All rows are made from the same 10 directions, up to rounding. Whole rows:
In the rows, 128 means zero.
[[148 152 136 173 168  96  66 175 140 139 151  85 109  85 161 180 140 127
  128 145 147]
 [122  90 146 111  96 113 133 124 138 101 112 122  97 181 132 121 141 111
  136 127 110]
 [151 114 175 127 125 133 110  92 158 103 154 141 101 155 163 140 142 104
  107 122  90]
 [ 97 158  96 132 132 139 134 125 139 119 123 112 127 112 134 153 119 140
  123 143 107]
 [151 107 178 117 109 116 126  95 146  92  94 115  93 183 143 110 142 109
  128 118 125]
 [150 144 151 134 131 154 122  63 160 144 124 113 186 105 152 102 111 119
  146 116 135]
 [173 142 160 141 154 154 136  93 151 120 108 167 149 132 154 199 113 130
   92 110 101]
 [ 86 135  88 101 101 116 139 175 113 119 128  78 113 127  92  99 116 161
  143 147 148]
 [124  70 142 117 117 165 123  51 156 127  74 179 164 140 160  85 138  96
  156 116  90]
 [188 144 164 159 131 132 116  86 146 152 123 161 168 110 144 178 133 109
   99 108 125]
 [157 134 157 121 134 167 133  75 173 109 108 144 158 135 160 175 104 136
  106 116  87]
 [184 135 159 157 153 125 191 106  94 164 137 194 170 163 111 167 116 100
  114  81 155]
 [164 151 136 188 127  92 151 118 125 181 137 116 186 134 131 189 124  84
  147 106 162]
 [109 115 118 108 153 147  90 169 168  74  86 100  87 123 165 190 112 173
  118 156  82]]

Rows cut short, each followed by the rest of it:
[115 183 127 135 137 102 171 151  94 120 216 105  81 156 103 127]
[126 124 104 126 145]
[118  71 129 157 167 137 139 101 121 153 122 193 152 148 165 123]
[142  71 171 111 107]
[142 160 139 150 140 107  78 146 156 120 126  64 113  97 154 159]
[131 138 127 146 142]
[145 127 151 121  97 101 144 120 105 126 119 123 108 161  98  88]
[145 115 124 116 161]
[116 136  77 148  50 119 141 120 134 191 166 156 204  91  95 187]
[135 106 109 133  96]
[ 92 133  80 127 147 152  94 117 120 125  34 147 127  66 128  88]
[146 150 137 152 130]
[139 112 132 104 139 111 154 185  88 106  73 123  93 167  90 119]
[118 162 131 119 175]
[146 210 134 152 123 124 131  88 138 130 138 101 132 101 126 150]
[129 130  91 130 138]
[167 135 162 180 141  70  91 129 114 142  83 103 101 131 140 122]
[171  86 146 123 186]
[ 83 166  84 101  97 135 112 135 136 111 106  71 118  87 105  87]
[123 170 127 160 133]
[117 222 106 164 153 136 134  94 154 131 128  71 152  86 149 168]
[106 138 122 140 133]
[104 145  96 128  57 115 162 122 130 166 211 115 172 128  95 142]
[122 109 122 130 110]
[155 152 126 109 136 134 143 180 119 152 160  77 181 102  95 131]
[ 73 184 138 119 185]
[143 142 118 166 122  74 131 174 121 143  74  76 133 142 118 191]
[128 122 150 129 174]
[136  91 179  78  88 121 125 115 138  85 146  96  82 187 122  52]
[134 128 134 123 131]
[145 136 145 157 212 156  93  92 125 128  81 170 125  85 172 103]
[141 121 135 123 138]
[100 122  98 112  89 149 130 113 169 120 112 114 159 123 137 166]
[111 139 129 142  78]
[137  88 128 135 129 107 109 155 121 131  55 126 126 137 127 130]
[141 124 156 128 152]
[ 85 148  90 123 134 125 170 117  81 123  80 135 106 139  93  59]
[138 128 146 130 161]
[130 117 128 172 144 117  44 117 138 164 167 156 124  56 167 114]
[181  85 128 146 111]
[158 121 168  90 147 150  90 135 140  99 111 102 111 111 134  74]
[114 174 125 128 154]
[ 83 127 136 115 162 150 126  64 120  82 104 144  60 147 157  18]
[158 104 145 136 113]
[104 165  87 145 152 137  92 135 117 152 132 122 138  47 125  98]
[138 143 129 150 144]
[154 146 146 126 186 160  92 113 127 111  71 151 116  82 145 106]
[129 161 110 129 145]
[166 115 154 124 147 140 105 169 175 122 154  94 158 125 161 220]
[ 85 159 124 125 110]
[138  94 148 137 124 101 106 173 134 157 233 100 139 133 141 131]
[126 105 155 125 135]
[126 128  89 154 111 114 150 124 113 167  39 134 186 116 103 149]
[126 119 157 122 161]
[152 143 150 111 163 189 158  67 148 130 124 150 190 117 144 111]
[ 82 149 130 104 125]
[135 117 105 144 162 103 117 228  87 148 153 151 108 109 107 187]
[131 149 113 133 147]
[147  91 151  89 150 185 113 123 163 131 170 135 183 105 153 111]
[ 82 162 141 118 108]
[119 121 115 119 112 154 102  91 142 133  99 156 148  89 132 101]
[141 131 121 137 106]
[135 127 150 129  98  93 105 142 146 101 123  83  82 157 135 147]
[146 120 120 139 124]
[142 137 136 124 128 139 134 100 135 131  79 112 160 122 126 104]
[114 137 145 119 154]
[ 70 133  93 124 117 137 115  91 141 127 106  88 135 104 140  48]
[136 117 175 150 128]
[121 116 107 115 120 151 148 110 123 142  79 149 172 117 112 109]
[113 141 143 121 135]
[ 84 178  80 118 162 174 164 133 137 126 179 117 157  96 132 156]
[ 79 168 120 139  98]
[123 116 119 138 151 135 109 115 145 136  47  92 167 106 150 101]
[115 133 185 131 160]
[108 117 117 146  97  93 108 131 114 154 167 119 116 120 120  87]
[166  87 146 138 138]
[128 211 115 139  81  92 131 132 125 124 140  63 106 112  91 146]
[137 143  90 144 154]
[117 125 140 134 136 138 148 108 146 122 208 142 123 157 157 157]
[121  99 121 122  79]
[129  86 137 106 141 138 145 141 138 112  70 105 146 164 136 118]
[ 97 145 173 118 145]
[122 150 134 167 109 103 132  73 169 138 100  54 164 146 163 134]
[126  82 180 128 140]
[114 138 125  87 162 191 148 116 161  90 129 119 145 126 150 141]
[ 72 182 122 129  91]
[118 128 109 112  50 128 113  81 125 149  98 142 152  95  90  62]
[160 119 118 136 130]
[ 98  95 107 121 137 147  94 139 142 113 131 165 102 110 154 144]
[146 127 118 148  70]
[ 53 174  70 130 171 170 112  99 140 124 151 105 131  59 156  72]
[119 143 150 160 105]
[ 85 119  82 125 127 162 170 110 134 157 163 147 193 119 130 131]
[ 97 121 157 125  97]
[116 127  94 151 105  96 108 184 115 160 176 135 126 101 111 181]
[149 118 113 144 117]
[118 109 152  94 181 151 102 160 140  63 135 119  52 146 162 118]
[119 164 117 141 102]
[ 94 125 125 126 155 133 113 131 137  74 129 146  44 151 162 150]
[152 122 103 148  70]
[129 145 127 112 101 139 141 110 160 124 105  68 173 129 126 129]
[ 92 151 148 128 139]
[143 128 132 150  92 119  73  92 152 161 126 126 161  77 140 114]
[159 101 128 137 125]
[127 107 106 114 140 130 131 206  97 116 152 197  83 129 103 204]
[134 159  70 135  91]
[185 107 186 135 100 121  76  81 176 122  74 108 146 128 160 134]
[143 110 130 120 130]
[114 146 106 136 151 149 110  99 154 135  46  77 180  84 150  97]
[105 147 179 137 158]
[140 124 142 117 107 132 132 108 145 143 132  87 175 128 125  92]
[106 130 160 119 154]
[109  95 117 112  89 127 159 108 127 106  67 162 113 179 116 140]
[141 113 123 125  95]
[154 167 156 103 129 149 102 136 172 101 172  69 130 104 143 157]
[ 92 179  98 137 118]
[ 72  89  93 140 131 118 159 153 146 144 170  83 161 165 155 144]
[100  97 205 133 110]
[139 132 145 179 148  99 123 119 110 136 182 191  78 147 150 180]
[178  66  91 123  94]
[160 165 145 156 145  95 149 158  83 151 204 151 102 135 101 154]
[141 113  90 113 158]
[117  89 139 103 161 134 120 178 107 108 184 151  78 145 131 101]
[130 140 126 130 118]
[179 151 176  70 120 148 134 141 106  95 148 139  94 132  82  87]
[113 191  63 114 156]
[178  46 175 121 112 130 105 119 133 150 129 188 156 146 137 121]
[143 100 135 103 120]
[189 104 194 132 138 103 101 144 110 131 169 152  95 146 128 113]
[153 111 107 108 155]
[128 173 132 122  98 132 120  84 151 105  97  98 117 118 127 123]
[134 138 103 138 120]
[133 114 163 141 175 140 146  90 132 137 178 126 145 154 166  81]
[115  91 173 106 139]
[173 144 177 144 168 138 111 105 153 109 134 135 115 134 168 172]
[124 125 103 117 115]
[119 166 125 139 161 164 101  84 158 112 132 138 123  85 168 141]
[129 134 104 142  88]
[163 178 140 127 130 144 101 116 116 160 187 138 154  54 105  92]
[128 153  88 126 157]
